All groups share one centre, and each spreads out both ways along 13 directions, with some noise.
In the rows, 128 means zero.
Some rows, each with its group after it:
[148 143 100 169  29 121 142 121 156 120 110  82 141 144 115 108 129 114
 148 139 132 130 130] : (2)
[134 155 105 113 180 142 125 133 123 127 109 148 122 174 104 142 134  98
 141 122  82 148 114] : (0)
[ 93 121 141 163 105 180 142 166 121 127 117 110 110 157  50  83  90 179
  98 103 111 126 154] : (0)
[142 114 136  92 135 126 135 106 140 133 131 100 126 154 124 106  98 173
 123  61 123 128 135] : (5)
[137 125 101 145 133 133  94  73 110 152 141 109 149 139 102 124 130 187
 136 107 155  99 116] : (1)
[ 90 166 144 126  97 102  42 108 111 109 140 151 126 128 144  97 133 104
 150 115 123 149 110] : (5)
[150 119 129 130 158 123  74 134 122 153 119 142 122 187 132  85 142 120
 139 122 137 143 163] : (3)
[148 125 124 121  89 144 127  91 105  89 127 104 136 180  76  98 121 133
 145  47 150  93 134] : (3)
[159 178  96 134 121 122 113 140 130  95 125 124 171  94 116 163 131  92
 161 148 110 135  93] : (4)
[154 128 117  96 108 107  78 139 112  91 100  59 143 142 165 145  89 116
 218  87  57 114  91] : (2)
[196 177  88 122 112  97 122 100 145  77 107  84 183 122 117 121  94 112
 171 140 119 134 146] : (4)
[133 144 134  90 140 101  90 135 144 130 113 178 142 132 159 144 118 104
 171 105 123 157 133] : (2)
[121 113 131 152 105 145 117 116 111  96 156 119 138  90 153  59 135 195
 114 178 127 135 185] : (0)
[116 133 132 111  72  88  91 157 118 101 159 121 150  97 174  85 117 114
 131 139 116 144 138] : (0)
[155 115 144 118 154 115 163 147 151 153 128 166 117 159 124 142 145 125
 142 132  94 152 139] : (5)
[134 175  79 111 102  92 113 140 171 171 138 146 181 128 148 132 112  87
  88 162 134 119 154] : (2)
[121 111 114 149 139 158 129 175  70 118 123 167 154 131  79 152 139 101
 152 142 159  79 139] : (1)
[129 176 153  57 165 132 118  73 144  92 139 196 120 146 172  76 144  95
 128 113 119 154 174] : (4)
[114 107 101 155 154 118 157 125 101 120 121 166 128 163  91 125 127 165
 122 166  93 153 172] : (4)
[146  94 100 120  62 149 174 179 105 120 127  46 151 145 124 103 112  92
 131 115 147  66 136] : (2)
[ 84 115 102 133 115 112  95 121  94  94 122  83 120 140 131  95  85 158
  92 118  95 143 142] : (1)
[ 92 155  72 157 124 150  94 104 113 164 117 123 141 132  88 132 131 160
 149 124 145 147  75] : (1)
[113 165 116  80 105 147  98 185 116 116 135 138 167  96 150 139 115  55
 147 106 142  90 106] : (1)
[153 142 110 124 101 167 163 180 166 174 172 116 142 138 119 145 158 144
  98 117  44 103  81] : (5)
[115 134 112  98 154 157 109 174 118  94 133 177 132 122 160 114 144 117
 125 114  94 186 135] : (3)
[ 90  67 146 141 155 128 169 204  69 104 134 163 115 109 112 135 118 142
 121 162 110 145 155] : (2)
[151 161  93 105 121  45 135 143 179 168 123 108 187 109 121 113  48 151
 125 152 128 170 163] : (1)
[146 145 133 150 107 148  64 141 127 123 140 127 137  88 135 141 171 103
 150 108 179 136  66] : (4)
[ 97 101 164 121 140 144 131 156 107 134 149 151 110  80 187  94 152 120
 117 185 157 119 158] : (2)
[188 148 140 133 124 118 120 152 160  81 106  97 140  98 162 136 116  84
 142 161 119 137 151] : (2)
[ 88 113 171  87 108 146 200 168 165 147 133 181  96 153 141 126 117 115
  91 110  83 112 169] : (4)
[138 133 133 149 135 141  85 168 116  83 111 162 135 120 116 131 144  74
 111 119 178 150 144] : (4)
[124 105 210 115  75 152 132 108 131  72 154 180 101 124 142 105 156 163
 163  73 112 123 145] : (0)
[ 98  64 129 139 112  61 125 171 117 211 147 132 116 155 145 107 133 143
 102 144 155 155 137] : (4)
[119 110 127 152  74  80 150 153 134 134 108 130 111 181 107  91 119 115
 136 136 116 187 156] : (1)
[167 140 122 100 130 141 170 151 185 183 145  80 135 137 133 110 119 147
 106 113  97 131 110] : (5)
[109 121 128 141  55  80 135 178 134 120 132 110 139 122 133 127  96 117
 122 146  86 134 141] : (0)
[184  63  71 138 106 155 125 187 118 114 126 144 175 134 151  91 164 174
 170 114 171 192 166] : (3)
[110 128 105 148  84 115 119 149 116 197 147  84 130 159 129 109 137 114
 136 167  92  83 103] : (3)
[171 199  78 117  96 132 113 112 164 101 120 101 176 152 104 129 113  74
 111 106 123 110 133] : (4)
[107  94 104 172  90  54  95 139  99 100 136 143 146 108 143 201 134 107
  86 146 126 127 117] : (3)
[ 87  88 160 150  91 111 175 149 115  94 138 146 105 123 140  86 113 147
  73 179 106 132 216] : (1)
[137 121 126 186 138 112  95 132 138 189 127 186 124 150 134 138 185 126
 133 204 138 146 148] : (3)
[ 71 115 142 138  64 110 103 136 100  61 106 189 133 115 126 165 114 101
 152 100 143 128 147] : (5)
[140 127 118 105 176  89 119  86  98  96 119 205 140 159 148 135 157  93
 163 150 135 149 170] : (5)
[118  94 101 151 109 115 154 161 130 187 123 115 132 164  89 106 113 156
 108 129 149 143 149] : (1)
[116 161 100 171 112 202  94 129 100  84 145 119 144 100  71 111 149 156
 106 106 139 130  93] : (5)
[127 143 139 105  88 148 142 137 172 120 139 112 130 109 131 146 111 159
 115  66  90 141  92] : (5)
[ 72 135 148 120 116 114 108 139  99 159 169 170 123 105 149  94 152 116
 111 164 146 123 121] : (2)
[149 155  95 107 141 142 134  94 134 140 147 114 149 135 117 138 143 147
 148 101 108 123  81] : (4)
[126 182 136 128  70 159 109 148 177 124 139  87 132  54 159 118 129 114
 126 120 138 156  65] : (5)
[176 152  76 125 137 121 122  97 158 172 138  72 191  91 122 145  94 172
 119 140 159  82 122] : (1)
[ 44 145 137 156  52 142  98 151 111 149 141 130 115  81 132 105 131 123
 135 146 157 136  85] : (0)
[140 105 176 116  31 105 107 130 153 140 156 135 134 136 172 121 148 137
 167  87 117  88 130] : (0)
[103 127 142 192  47 166 109  84 127  90 137 142 112 116 117 157 174 142
  95 118 133  78 119] : (3)
[ 82 160  85  92 119 155  91 125 152 134 116 124 136 125 187 106 109 100
  82 115 130 130 143] : (2)
[100  70 131  82 163 146 123 170  84 140 136 132 117 140 147 117 120 140
 119  72 149 128 124] : (4)
[122 141  91 105  79  65 136 125 130 132  99  86 140 157 160  99  94  81
 181 155 108 155 138] : (4)
[136 152  84 136 149 147 124 117  78  71 115 131 177 119  75 158 105 132
 163 130 112  95 125] : (1)
[116 121 117  98 128 145 108 160 117 166 144 117 127 144 158 134 145 105
 130 107 105 102  86] : (3)
[174 126 129 115 133 178 165 174 146  93 120 167 144  97 143 185 173  88
 161 113 132 136 103] : (5)
[105 117 105  99  89  98 151 196 103  77 113 135 153 175 122 140  72  94
 136 119  24 107 173] : (4)
[ 41 134  99 116 115 128 100 115  85 127 138 138 114 155 122 102 114 156
 116 101  73 148 100] : (2)
[133 146 141  98 102 164 131 132 143 127 114 134 144 103 141 141 123 112
 187 101 153  93 114] : (4)
[ 96 150 134 173  41 105  88 122 111 114 124 113 126 131 120 120 135  77
 138 151 147  96 121] : (3)
[123  94 132  97 103  62 148 147 146 175 145 122 146 155 155  95  85 148
 106 135 113 118 187] : (4)
[140 131 186 172  63 119 108 194 132 130 161 160 123 125 106 104 160 117
 160 149  93 135 123] : (5)
[160  95 119 159 116 128 112 154 132 189 119 108 117 193 137  87 157 120
 147 167 119 110 165] : (3)
[146 171  77 130 211 120  94  70 138 146 106 141 159 121 100 148 105 162
 126 134 164 167 127] : (1)
[155 142 148 129 191 143 131 109 170 144 117 178 134  69 136 158 139 152
 136 152 185 166 137] : (1)
[165 119 115  85 154  68 124 115 136 178 144 133 150 169 140 100 124 155
 179 110 105 170 125] : (0)
[162 166 113  77 134  75 152  99 169 135 129 136 158 160 126 125  99 111
 129 104 106 139 147] : (0)
[119  90 148 133  96 137 135 113 127 158 129 109 113  93 156 185 150 166
 197 107 136 106  51] : (0)
[133 159  92 113 119 114 155 144 156 178 139 208 157 174 124 165 170  67
 118 152 100 111 135] : (5)
[132 135 111 155 183 164 124 123 150 101 107 168 144  84 107 105 106 208
  91 151 166 206 192] : (3)
[107 120 101  74 130 116 125 147  91  64 143  95 141  99 165 136 108 115
 115  87  92 141  89] : (0)
[137  92 115 160  69 176 117 180 140  83 124 140 153  56 175 127 149 167
 139 135 168 172 146] : (3)
[162 175  91 180 134 156  80 143 119  91 155 125 181  86 111 135 148 117
  77 191 121  92 148] : (0)
[209 145  98 153 112  67 136 118 180 151 137  75 179 106 143 154 115 143
 124 186 104 121 140] : (1)
[188 171  73 134  94 144 171 112 176 160 118  96 168 139 119 145 156  70
 133 159 165  87 118] : (1)
[ 66 143  99 130 126 180 102  88  89 138 142 159 121 157  91 109 150 171
 124  84 126 124  94] : (1)
[100 101 166 111  86 129  85 207 110  84 117  90 120  66 190 123  93  94
 154 113 138 131 116] : (2)
[172 137  89 107 158 161 178 160 120 116 171 113 145 156 133 103 168 110
  88 156  45 115 127] : (5)
[165 103 105 122 213 148 143 144 129 164 113 141 122 164 109 169 143 159
 144 115 101 151 105] : (5)
[118 123 123 156  89 160  85 114 115 100 132 167 153  80 117 192 156 166
 172  84 154 113  78] : (5)
[153 118 174 173  95 147 144 107 150 101 139 188 115 124 116 159 182 156
 143 137 106 126 141] : (3)
[139 175  92  86 148  78 125  91 136 134 154 130 159 137 142 128 121 126
 127 135  69 144 108] : (0)
[127 105 127 100  90 136  96 139 120 131 142 119 124 167 178 113 153 114
 149  87  93 102 119] : (0)
[119 154 128 156 159 105 138  66  98 109 127 100 103 142  66  93 121 150
 131 150 119 165 108] : (2)
[119  95 106 170  80 169 177 176 128  88 123 110 125 109 137 134 138 156
 103 170  76 136 154] : (3)
[130 139 170 100 107  85 104 108 123 142 192 126 135 118 137  77 133 145
 112 102 130 116 113] : (2)
[120 127 131 102 120 144 153  57 130 117 166 173 138 109 136 144 169 165
 121  89 150 111 109] : (0)
[172 189 110  83 115 133 129 147 151  54 108 132 162 151 120 141 109  44
 142  85  87 124 137] : (4)
[109 128 178 123 101 127 104 113 154 125 175 138 114  86 162  76 136 174
  71 111 145 147 144] : (2)
[121 144  91 128 139  97 130 107 120 122 116  88 151 145  85 109  69 140
  86 125 138 125 158] : (3)
[143 117 155  99 117 147 103 121 132 136 168 109 133 113 142 105 134 161
 114  63 146  99 105] : (2)

New rows. What belongs after each?
[124  97 133 191 109 155 122 181  88  42  93 104 130  70  88 137 101 148
 148 145 161 159 143] : (5)
[168 115 143 146 141 169 113 155 102  90 127 133 144  87 123 181 160 114
 179 127 141  89  97] : (1)
[113 139 139 175  63 152  88 179  85  63 154 202 151 121  93 151 180  93
 152 125  97 114 115] : (5)
[129 116  79 129  98 152 159 109 101 128 117 103 138 196  98  95 140  74
  89 125 180  53 176] : (1)
[176 130 128 115  62 131 110 184 176  71  80 107 148 125 162 151 101  74
 164  78 134 148 146] : (2)
[106  78 150 156 103 162 174 193 116  91  88 132  93 137  90 180 119 113
 133  92 118 129 121] : (0)
[135  95 137 128 114  98  94 139 116 163 176  91 139  85 156 119 133 189
 131 118 135 128  86] : (4)
[116 127 128 130  77 118 108 227 111  84 130 128 146  99 170 149 125  51
 131 163  79 111 130] : (2)
[ 96 128 125  99 101 129 151 150 115 120 153 144 151 129 129  95 106 125
  87 130 121  87 176] : (1)
[141 102 180 151  63 130  95 155 111  66 159 148 134  93 127 151 146 173
 184  81  87 126  97] : (5)
[ 99 124 112  93 117 155 192 139 151 126 108 201 124 127 162 200 159  74
 125 123 126 121 124] : (5)
[203 126 114 144 193  88  92  88 144  92  85  95 126 139 136 151 115 136
 148 124 134 193 135] : (1)
[183  80 126 178 105  79 106 141 161 202 132 138 146 132 163 167 169 134
 133 178 172 113 149] : (3)
[171 157 116 134 155 116 105  99 141 124  92 153 155 115 102 147 124 119
 199 126 195 160 124] : (1)
[140 115 162 104 130 167  87 153 118 120 165 121 146  64 171 151 138 149
 131  95 135  72  97] : (1)
[156 183 109 161 101 130 141  75 141  89  90 148 148 126 104 133 138 118
 222 187 113 147 141] : (4)
[120 128 117 119 170 149 115 131 108 132 150  99 135 104 136 126 117 163
  90 135 107 104 117] : (2)
[170 104 115  99 131  67 131  88  99 100 145 192 176 165 142 145 150 120
 165 123 128  94 185] : (5)
[135 132 140 167 133 172  82 147 114 131 135 150 121 144 117 102 162 140
 150 148 110 127 138] : (0)
[142 136 148  97 160 105 101 149 122 114 155 178 164 106 137 141 115 138
 135 118 104 121 145] : (1)
[141 162 135 144  58  73 115  94 161 160 157 109 147 119 129  83 128 127
 129 153 153 133 130] : (2)
[141  97 134 141 151 158 107  88 118 122 121 112 104 142 136 123 156 155
 110  98 173 116 131] : (1)
[139 107  90 118 165 109 159 171 116 138 105 131 135 172  93 158 113 110
 128 109 109 162 117] : (0)
[133 113 120 115 151 124 134 166 147 101 119 100 135  98 161 133  83 151
  73 135  94 150 164] : (3)
[130 138 106 177 101  90  43 154 102 129 123 174 169 132 118 123 141  89
 136 167 185 132 166] : (4)
[ 79 133 126 133  96 163 115 159 118 110 112 108 102 160 134  61 104 119
 112 139  82 136 167] : (0)
[ 75  91 141 175  63 135 122 121 110 177 155 143  96 155 123 119 171 186
 141 137  80 117  95] : (4)
[150 156 100 149  79 165  85 131 145 162 135 137 166 149  87 154 156 108
 133  77 171  71  93] : (4)
[ 88 145 134 137 120 185 174 178 136 107 127 123  85 111 131 107 143 105
  89 155  82 170 110] : (5)
[126 120 138  73 135 137 165 159 145 149 175 126 132 130 138 144 123 149
  84  71  65 106  97] : (4)
[120 141 121  83 176 130 134 189 120 112 135 164 170  84 135 144  81 107
  95 139 129 113 166] : (1)
[ 94 166 149 140  78 140 140  95 116  77 127 219 113 153  94 113 173 116
 198 120  88 168 117] : (1)
[106 144 118  80 122 110 178  72 150 160 137 142 136 120 107 140 111 156
 128  70 170 134  90] : (0)
[120 142 137 162  82 149  75 115 110  69 160 141 145  71 116 156 149 187
 157  95  90 138  67] : (5)
[141 138 131 102 143  54 114  66 113  94 151 181 143 152 156 113 140 131
 149 148  88 152 169] : (5)
[119 154 149 186 106 121  72  88  98  79 161 120 126  84 100  73 137 196
 141 156 118 172 117] : (5)
[ 67  81 164 125  65 149 129 156  98 102 135 121  97 114 152  59 119 166
 141 105 132 152 148] : (0)
[137 147 153 160 134 170 114 105 146 165 119 120 126  79  99 112 126 176
 175 141 205 130 110] : (0)
[158 141 138 105 127 140 125 159 152 129 148  65 122 137 123  82 101 149
 108  86  79 147 110] : (5)
[138 144 108 130  89  89 135 162 167 153 140  86 156  94 158 129  95 133
 100 167  95 136 129] : (1)
[167 146  82 119  78 102 167 139 136 137 119  89 169 171 106 108 118  67
 141 136 144  97 146] : (2)
[ 70 174 125 165  83 157  82 152 115 132 144 146 127 110 102 127 143 107
 114 147 108 116  89] : (0)
[151 128 131 160  52 115 146 130 133 148 138  53 145 107  99  93 121 123
 139 137 193  97 115] : (2)
[ 77 147 180 146  62 159 116 126 126  83 143 129 112  68 131  63 109 163
 130 140 139 135 154] : (0)
[130 103 117 117  65  92 145 150 118  83 156 164 166  82 158 174 151  85
  95 112 172 109 125] : (0)
[148 146 160 100 106  76 172 102 171 133 130 146 129 142 109 165 102 138
 167  92  85 135 113] : (0)
[149 156 136  74  98 129 166 118 202 181 161 124 133 123 178 127 145 119
 120 106 100 125  96] : (5)
[128 102 110 145  92 120 118 142  99 108 181 167 161 107 127 136 171 152
  93 123 131 117 127] : (0)
[146 166 146  92  89  93 105 101 163 133 188 115 150 112 173  97 135 144
 114 118  71 118 115] : (4)
[105 139 106 174  47 137 118 164 126  96 110 123 132 130 119 146 138 101
 144 143  92 142 111] : (2)
[129 144 153 133 100 126 107 177 117  84 152  94 139 125  83 111  82 160
 114  91  46 122 119] : (0)
[124 129 136 119  95 100 114 146 114 112 143 127 139 186  93  82  99 127
 106  90  91 119 167] : (5)
[140  91 139 113 147  83 168 160 119 125 129 199 123 170 153 174 155 106
 157 154  46 138 153] : (5)
[125 187 103 139 158 175  87 108 127 161 148 175 141 169  72 116 165 129
 109 110 114 115 106] : (0)
[ 76 120 127 141 106 150 100 160  98  76 125 122 121  76 141 148 113 128
 103 119 120 141 104] : (3)
[125 139 140  66 122  81 131 144 130 104 126 107 124 146 153 122  89 107
 167  79  59 158  99] : (0)
[148 133 122 138 155 146 136  90 142 171 125 203 137 133 118 139 186 126
 157 141 206 143 129] : (0)
[143 154 124 125 114 125 108 185 136  98 134 123 161  77 135 151 113  84
 115 136 134 126 117] : (4)
[161  80 129 156 138 164 165 138 112  92  92 132 113 147 119 151 147 156
 192 142 100 136 147] : (2)
[178  98 173 158 120 148 154 112 154 108 119 120 115 140 123 117 123 195
 162 142  96 112 187] : (0)
[132 186 112 114 109 141 193  61 174 117 178 184 143 113 128 119 175 149
  84 149  88 143 127] : (5)
[ 77 119 126  99  77 130 103 175 108 163 171 116 150 100 160 104 120 115
  96 108 153  83 107] : (2)
[179 160  70 162 105 100 126 138 158 147  79  80 159 129 101 155 112  98
 188 150 160 168  95] : (1)
[181  97 122 124 125  93 160 140 121 127 141 205 170 183 100 163 152 122
 155 122 117  96 183] : (5)
[ 94 123  88 106 180  99  91  59  89 131  91 153 131 147 152 138 118 116
 146 134 185 137 147] : (5)
[ 99 112 137 138 121 163 176 154 145  97  89 171 108  98 122 192 127 128
 135 115 129 162 118] : (5)
[142 142  70  98 206 125  82  95  79 120 146 142 151 149 122 113 150 127
 124  98 146 160  99] : (4)
[166 171  90 142 106 130 105  75 171 113 139 140 147 177 139 138 159 156
 122 129  22 133 132] : (2)
[127 143  67 132 128 105  91 155 110 175 144  93 192 115 111 143  92 134
 111 149 136  84 116] : (1)
[137 119 160 106 144 122 110 129  97 128 188 132 131 116 158 108 158 144
 130 139  80  91 119] : (2)
[132 155 140 181 103 140 125 143 143  90 101  72 130  57 140 150  98 127
 141 213 101 111 136] : (0)
[ 71 160 118 123 115 185 120 119 117 122 128 123 122 108 108  84 115 133
  99 110 166 128 124] : (0)
[158 135  92 113 112  85 133 173 129 118 135 102 168 141 117 151 100 109
 129 117  77 129 116] : (4)
[128 136 175 112  47 163 101 108 132 110 163 136 121 110 150 121 167 154
 203  55 109 105  64] : (1)
[132 132 168 144  81 159 136 100 167 130 135 160 105 164 116 102 155 146
 111 103 124 113 164] : (4)
[127 139 137 151  93 134  46 100  99  73 141 180 159 108  95 164 146 169
 178  55 143 125  92] : (5)
[141 132 130 132  79  33  57 100 100 153 162 140 161 165 114 139 145 103
 167  92 142  98  93] : (3)
[110  80 129 121  73 121 161 196 107 105 137 132 135 134 146 114 120 120
 122 130  99 118 163] : (2)
[165  98 137 143 138  61 117 152 148 135 119 120 124 148 153 118 118 107
  91 162 132 161 182] : (1)
[131 149  84 138  69 208  87 160 164 104  94  88 144 113 145 160 129  98
 108  75 142 104  97] : (2)
[175 104 141 129  90 147 138 107 128  54 117  82  99 168 136 125 153 125
 164  68  78 136 105] : (1)
